All groups share one centre, and each spreads out both ways along 16 directions, with some noise.
In the rows, 128 means zero.
Known rows, each followed by its group:
[121 127 168 104 119 157 142 102 171 144  69 123 106 173  90 162  97 119
 145 116 104 152 143 124  98] : Z_580
[158 123 153 160 177 125 135 113 169 113  87 134  92 165  97 115 157 158
 151 187 144 142 162 103 173] : Z_911
[ 95 124 178 127  61 137 138 167 134 108 134 185 128 146 133 162 150 113
 102  78 125 168 108 134  96] : Z_580
[154 146 168 128 165  98 139 194 130  85  76 164 105 112 148 125 187 134
 118 165 153 135  61 152 156] : Z_632
[167 176  99 126  85  97 182 116 113 111 106 161 109 172 166  90 115  94
 133 115 158  93 149 177 200] : Z_911
[115 122 129  97 112 138 143 104 157 160  99 136 100 154 182 102 120 188
 150 143 175 152 119  64  80] : Z_580
[180 133  95 112 176  69 154 138 153 142  99 161 116 106 141 142 148 157
 176 136 121 145 131 162 188] : Z_580
[114 122 158 167 167 105 130 141 161 143 118 169 121 157 134 178 177 165
 115 126  87 133 112 169 133] : Z_632
[111 112 115 112 145 120 140 141  93  29 109 158 108 117 158 111  76 119
 137 107 132 146 170 170 140] : Z_911
[140 113 135 126 182 132 172 142 114 175 112  89 153 108 172 113 139 148
 139 126 128 157 140 175 119] : Z_941
[103 103 165 153 186 133 106 147 148 101 103 143 107 157 108 108 158 152
 160 120 176 130 166 158 129] : Z_911
[106 133 156 130 104 205 156 124 192 153  97 115 124 154 126  45  77 141
 134 136 113 128 123 103 128] : Z_941
[104 129 114 132 183 112 109  37 126  99  89 131  86 114 113 126  90 126
 131 155 112 149 164  95 126] : Z_580
[ 86 119 150 142  72 172 123 170 106 116 170 162 150 157 124  94 163 136
 155  88 214 172 159 195 121] : Z_941
[123 162 167 122 171  99 133 144 183 107  95 146  85 138 162 113  99 144
 114 101 101 120 129 163 132] : Z_632
[140 126  96 179 120 134 125  42  99 103 104  69 115 140 110 154  61 117
 107 173 119 127 119 116 113] : Z_632
[135  63 116  99 108 146  90 138  86  77 130 153 129 116 133  99  88 102
 173  96 146 143 110 153 135] : Z_941
[ 71 105  78  64 146 142 140 107  81 117 130 125 140 147  94 183 163 157
 156 133 162 168 186 140 108] : Z_941
[142 112 142 133 107 122 160 154 144 145 173 110 137 177 120 166 148 143
 137 108 103 136 207 130 151] : Z_911
[ 84 121 112 116 121 154 107 110 109 114 128 169 127 136 164 114 121 135
 126 139 161 138 141 124 113] : Z_580
[116 143 184 171 134 112 121  71 149 112 108  94  89 136 114 119 121 123
  87 138 135 137 122  62  88] : Z_580
[128 149 105 134  95 158 187 140 102 134 129  70 169 123  63 145 158 106
 100 152 118 129  92 141 143] : Z_580
[114 162 141 154 162 166  73 151 178 148  71 183 113 112 140  99 117 163
 175 163 192 126  99 138 106] : Z_632
[ 89 113 107 135 115 130 126 103  83  99 172  77 139 115 106 131 138 121
  54 137 138 121 110 100 103] : Z_580
[157 192 129  80  94 112 116 148 132 144 134 128 105 149 143 145 125 114
 133 118 181 103 147 164 135] : Z_941
[130  77  95  47  88 141 148 200 183 121 131 129 126 123 157 123  58 147
 117  85 144 108  80 111  96] : Z_632
[101 161 128 177 181 159 114 101 185 148  86 135 118 122 105 104 105 179
 155 155 146 141 148 138 125] : Z_632
[121  98 119 166 136 139 108 140 106 155 163  57 167 126  95  91 138 123
 146  70 128  55  84 198 115] : Z_580
[125  73 130  96  93 169 149 162  97 112 139  99 159 138 107 162 111  99
 122 106  64 131  98 170 118] : Z_941
[105  92 155 175  96 135 148  84 103 147 131 124 147 131 159 128 133 127
 106 105  82 148 101  87  73] : Z_632
[104 110 152 197 160 128 171 170 138 125 122  63 142 148 115 164 150 181
 125 112 118 113 150 113  80] : Z_941
[106 133  80 151 140 180 158  62 139 163  69 109 128 179 151 100  89 171
 157 155 133 100 131 151 113] : Z_580
[137  87 145 130 141 173 114  86 118 169  94 100 137 150  86 178 139 136
 172 180 136 174 148 117  96] : Z_632
[128 148 121 143 147 106 179 119 169 121  79  98 101 142 101 149 110 155
 122 121 108 111 120 104 115] : Z_941
[179 119 167 140 158 129 151 182 170 168  92 122 122 145 168 112 113 153
 173 125 131 123 160 154 134] : Z_632
[168 130  98  76 104 150 146 181 127 110 153  75 112 150 158 142  74 189
 170 124 112 127 143 176 131] : Z_911
[106  97 172  77  84 130  78 179 148 128 162 211 129 135 119 152 158 100
 106  89 144 153  96 155 118] : Z_580
[136 122  88  59 101 139 116 140  64 162 123 154 169  85 132 166 161  82
 141 146 135 121  73 109 106] : Z_941
[106  88 162 143 145 147 129 120 126 159 110 117 142 149 144  82 126 121
 160  71 152 137 145 197  99] : Z_941
[125  83 119 119 144 123 143 132  96 157 135 100 153 127 144 157 127 125
 173  84 150 130 205 125  92] : Z_911
[126 126  99 144 157 141 114 107 156 156 122 135 135 145 117 134 108 140
 153 121  87  85 137 158 141] : Z_911
[ 97 141 147  98 147 123 157 137 171 167 113  82 124 160  95 150 141 125
 104  77 128  97 118 165 100] : Z_941
[125 138 166 190 131 133 122 130 154  90 128  66 111 120  47 116 123 138
 118 138 129 140 110 101 122] : Z_911
[ 84 117 147  73 112 146 144 149 151  84 100 175  99 147 178 117  70 102
  88  90 108 113 125 115 102] : Z_911
[113 105 140 148 181 105  59 104 122 121 171 105 122  76 115 113 129 115
  85 156 115 116 118  71 123] : Z_911
[ 95 146 158  67 164 154 132 182 164  84  79 157 118 105  58  83 159  98
 123 137 135 117  79 111 161] : Z_911
[168  93  79 161 103 140 111  84 109  98 147 111 118 138 136 138  74 151
 162 182 108 130 167  60 143] : Z_632
[131 140 134  93 147 125 144 116 140 166 104 103 121 148 115 113 137 120
 151 106 153 117 164 129 126] : Z_941
[119 116 105  20 109 155 108 153 112  94  99 198 112 113 164  93 114 128
 178 141 165 148 122 103 136] : Z_632
[ 78 145 136 150 160  98 116 114 111 115 118 147 127 109  84 164 177 138
 120  89 191 168 122 209 103] : Z_941
[104 142 188 142 120 122 104 105 151 136 134  93  96 172 142 101 110 111
  89  97 163 102 139 136  88] : Z_941
[130 113  77 180 108 161 100 162 169 163 146 172 166 128 122 121  89 163
 203 102 115  86 134 132 136] : Z_632
[ 89  49 145 108 165 154 148 126 148 117  71  72 116 172  66 123 158 133
 122 129 192 112 107  83  79] : Z_632
[ 64 146  96  94 101 156 124  93 127  90 170 126 105 181 120 104 121 157
  90 152 125 108 177  87 143] : Z_941
[164  81 169 124 198  90  90 113 131 130 124  85  78 168 146 135 150 146
 127 163 207 145 183 151 123] : Z_911
[113  51  96  51 154 128 121 144 125 100 142 143 124 160  94 177 125 141
 169 101  56 117 156 149 154] : Z_632
[164 132 113 122 130  99 141 139 107 135 134 132 139 148 119 155 151  91
 143 104 114  97 155 195 174] : Z_941
[116 145 131 168 115 109 142 139 143 153 133  89 131 109 155 134 126 148
  84 108 182 108  99  79  58] : Z_632
[171 121  96  88 106 136  89 132 101 144 142  64 127 124 122 150 114 133
 162 141 131  70  89  88  98] : Z_911
[159 104 129 111 114  85 131 116 130 146 144 116 124 148  89 143 157 109
 151  78 108 111 124 154 152] : Z_580
[ 81  97 123 112 131 140 106 122  95 106 106 131 109 127 184 149 105 176
 142 133 155 141 114  85  40] : Z_911
[157  90 156 125 101 125 111 132 142 106 184  81 112 173  93 113 100  98
 101 116 134 118 187 130 161] : Z_632
[149  60 131 137 152 102 109  97 163 128 128 173  98 152 146 152 120 150
 123 158 103 159 158 104 143] : Z_580
[183  70 145 163 196  98  70 111 147 160 113 166 114 138 168 123 132 135
 170 141 126 115 150 173 158] : Z_580
[103  63  85  89 114 157 170 114 151 140 125 101 126 171 126 111 116 165
 111 134 172 142 141  87 111] : Z_632
[153  91 130 163 134  85 116 166  98 106 166  97 143  83 132 150 141 126
 102 108 116 114  74 140 109] : Z_580
[128  50 178 149 183 147 128 124 203 173  77 120 120 128 138 104 108 147
 119 110  97 144  63 127  89] : Z_941
[116 156 101 156 159 114 110  77  76  95 143  97 131 111 109 143 149  87
  56 202 140 119 141 137 155] : Z_580
[113 113 126 141 138 182 126 157 113 162 113 108 152 150 177 138 123 147
 136 149 169 100 127 162  83] : Z_580
[ 74  99 158 175 131 131 128 143 103 102 143 145 159  96 117 122 131  97
 103  69 139 165 140 152  91] : Z_911
[115 127 140 102 108 152  96  97  89 106  94  90 102 111 127  78 100 117
 142 135 203 144  79 119  76] : Z_911
[132 139 122  94 102 123 151 117 123  87  82 160 110 131 153 105 100  84
 118 122 129  96 101 101 135] : Z_911

New rows, each followed by its group:
[ 75 140 139 162 140 185 159  72 164 154  85  89 123 173  89 110 111 157
 124 145 126 144 142 115  97] : Z_580
[139  99 149 103 112 107  73 144 114  91 195 149 114 146  96 130 148  89
 101 119 152 138 162 156 176] : Z_941
[149 106 162 132 119 154 128 133 131 115  74 103 124 131  87 117  61  89
 202  63 138 137 124 196 100] : Z_941
[167 114  89 108 149  97 161 109 140 169 147  52 126 125 109  68 135 181
 153 104 125 115  91 169 164] : Z_580
[ 96 103 135 157 135 131 146 134 196 132 121 141 117 142 105 102 124 183
 146  80 106 137 117 119 119] : Z_580
[ 74  79  95  93  66 171 125 113 111 144 164  87 170 137  75  97 111  94
 119  74 176 109 119 108  86] : Z_632
[121 145 104 126 165 137 126 148 124 140 127 129 125 158 147 166 137 174
 156 141 159 127 178 198 126] : Z_941
[113 187 125 106  81 108 127 154 153 169 165 180 139 138 153 154 125 116
 128  64 124  97 149 164 121] : Z_632
[141 138 137  76 172 120 120 100 145 149 118  92 111 103 129 103 103 106
 113 131 129 145 133 149 138] : Z_941
[121  91 162 153 133 111 124  98 123 156 156  58 123 136 142 160 137 142
  57 138 148 165 121 102  58] : Z_632
[ 96 105 122 146 134 168 158 158 141 118 140 124 138 162 122 153 160 199
 125 170 132 175 162 121 127] : Z_941
[ 76 135  99 135  91 136 108 141  93 101 160 144 130 177 136 184 159 157
 114 132 152  85 155  98  91] : Z_941
[121  88  99  61  78 162 136  97 115 163 117 130 132 153 205  99  57 116
 140  92 158 126 133 139  84] : Z_632
[132 143 125 101  84  97 161  79 128 152 116 142 107 188 132 141 153 129
 136  89 125 131 141 143 134] : Z_580
[ 88 184 129 130 171 116  62 156 158 145 171 176 133  82 131 157 126 172
 162  99  80 140 148 160 111] : Z_632
[118 128 131 128  71 166 135 182 151 125 121 162 127 140 146 128 133 166
 133 142 171 145  89 106  97] : Z_941
[121 116  82  76 149 133  76  79  55 143 142 114 146 117 151 121 129  89
 134 147 175  80 140 145 115] : Z_580
[136 118 151 125 172  87  91 133 133 133 169  98 108 113 153  70 146 148
 120 107 168 132 145 164 136] : Z_580
[113 153  96 181 152 126 132  80 136 108  76 180  98 158 146 101 133 152
 146 168 162 104 143 120 163] : Z_632
[123 164 148 161 151  89 131  81 158  81  95 202  96  91  96 122 134 115
 107 154  89 194 114 128 176] : Z_580
[134 117 119 114 133 118 164 166 183 131 100 142 105 157 136 139 132 175
 136 120 148 130 116 156 130] : Z_941
[118  76 167 110 167 132  66 174 160 144 142 187 130 132 148 131 149 132
 147 114 166 140 168 157 131] : Z_580
[155 129 125 135  23 151 127 162 113 169 213  96 162 174 138 143 127 143
 149  89 124 115 146 146 115] : Z_911
[118 109 163 126 130 150 117 104  99 173  92  90 158 110 117 144 123  77
 147  89 126 115  90 107  50] : Z_941
[120 141 198 164 164 109 119 121 156 134 154  97 105 138  95 142 163 144
 112 129 116 155 178 105 115] : Z_632
[126 168  97 133 127 116 145  83  80 127  84 144 123 144 157 132 148 114
 142 149 175 112 142 148 133] : Z_632
[149 177 125 131 122 118 145 189 119  73  89 162 124  84 123 102 135 115
 175 127 148 105  87  87 149] : Z_632
[109 124 109 106 150 193 111 144 199 153  91 109 117 124 104  82  57 167
 160 137 206 136 134 110  99] : Z_632
[136  83 127 117 112 125 146 184  92 128 117 146 158 126 177 124 115  97
 179  65 162  90 161  98 100] : Z_911
[117 141 128 172 186  93 164 124 151  85  74 105  93 123 150  94  85 144
 124  96 167 108 135 182 118] : Z_911
[147 132  94  94 140  98  94  53 104 136 120  85  87 146 153 110 110 129
 114 169 157  73 124  74 116] : Z_580
[156 148 133 117  90 129 132 125 106  70 153  82  99 177 124 144  64 102
 120 124  98  99 189 157 153] : Z_941
[153 182 129 138 118 131 109 136  98 178 131 143 154 119 138 153 178 113
 156 165 179 123 157 105 126] : Z_941
[124 157  69 134 111 123 146 122  97  74 133  92 134 101  84 134  76 129
 165 107  67  85 119 115 143] : Z_911
[146 111 130 120 115  92 142 148 104  96 119 172 105 148 208 168 120 147
 131 126 139 140 159 131 114] : Z_580
[154 174  96 186  92 115  97 120 145 112 104 184 107 129 149 142  89 138
 166 149 147  68 118  81 133] : Z_632
[121  98 163 137 147 138 125 125 196 153 103 121  97 158 153 129 102 174
 117 136 136 141 134  87  81] : Z_632
[106  81 136 126 108 143 131 158 137 156 144 132 142 180 154 129 157 141
 125 104 136  83 122  91 103] : Z_941
[124 122 143 127 125 135 147 201 152 151 143 109 137 155 154 126 148 167
 136  83 152 108 125 186 112] : Z_580
[136 104 159  96 108 149  70 166 159 114 112  92 101 136 108 135  55 114
 166  88 163  82  94 113  63] : Z_941
[ 97  69 173 104 130 157 131 116 183 155 138 115 113 148 155 120  81 156
  97  91  66 175 120 126  79] : Z_632
[116  53 153 115 147  98  68 116 139 125 182 152 107 173 115 134 181 125
 102 127 160 121 182  59 141] : Z_941
[189 177 113  77  96 128 141 165 151 111  96 117  89 117 164 104  63 138
 147 149 172 131 110 134 141] : Z_941
[116 173 145 123 172  81 129 178 100  97 115 108 124 131 111 199 147  97
 137  78 144  76 181 160 109] : Z_580
[187 147 155  95 141 146 110 157 174 150 118  68  89 160 119  77 131 163
 153 175 185 114 111 131 156] : Z_911
[153 114 153 103 107 180  92 106 179 199 121 127 116 172 144 143 133 164
 130 187 122 139  84 112 110] : Z_911
[ 38 147 134  90 130 134 156 166 168 135 119 151 142 129  53 105 216 147
 126  82 209 134 136  64 117] : Z_632
[141  79 134 116 115 128 116 141 112 139 167  87 151  94 118  40 122 138
 187  53 134 141 106 170 129] : Z_580
[157 180 129 142 163  72 131 172 132 111 147  93 114 101 143  81 128 139
 142  93 184 106 165 180 158] : Z_941
[129  67 114 114 142 113 172 162  78  85  82 155 128 121 199 100 165 147
 140 132 130 123  75 112 117] : Z_632
[116  86 117 107  98 143  91 129 135  84 148 179 116 160  78 142 133 115
 141 129 134 140 135 116 163] : Z_941
[147  89 140 144 128 124 125 198 140 113 137 112 133 160 130 176 116 133
 133  96  92  65 106 172 119] : Z_941
[122  75 183 104  96 146  86 179 138  99 195 105 115 173 103 132 133 110
  91 105 153 139 145 145 124] : Z_941
[160 145 164 153  93 148 146 168 142 153 131 143 131 150 165 135 151 143
 112 159 148 167 116 138 131] : Z_941
[123 130 108 124 131 114 133 116 129  88 113 169 123  95 114 103 126 129
 125 133 146 174 100 145 161] : Z_941
[136 175  98  86 152 109 100 138 119 179 118 159 126 147 138 163 174 137
 189 116 218  95 180 173 131] : Z_941
[131  79 148 178  95 141 116 166 121 128 130 163 157 121 111 140 170 127
 145 137 121 125  80  51 105] : Z_941
[146 139  91 147 114 112 150 109 150 130 107 122 106 152 203 101  58 145
 108 123 178  77 132 143 113] : Z_632
[104  87 122 128 125 156 105 155 180  99  99 154 101 158 116 117  80 168
 157 103 137 100  89 138 103] : Z_941
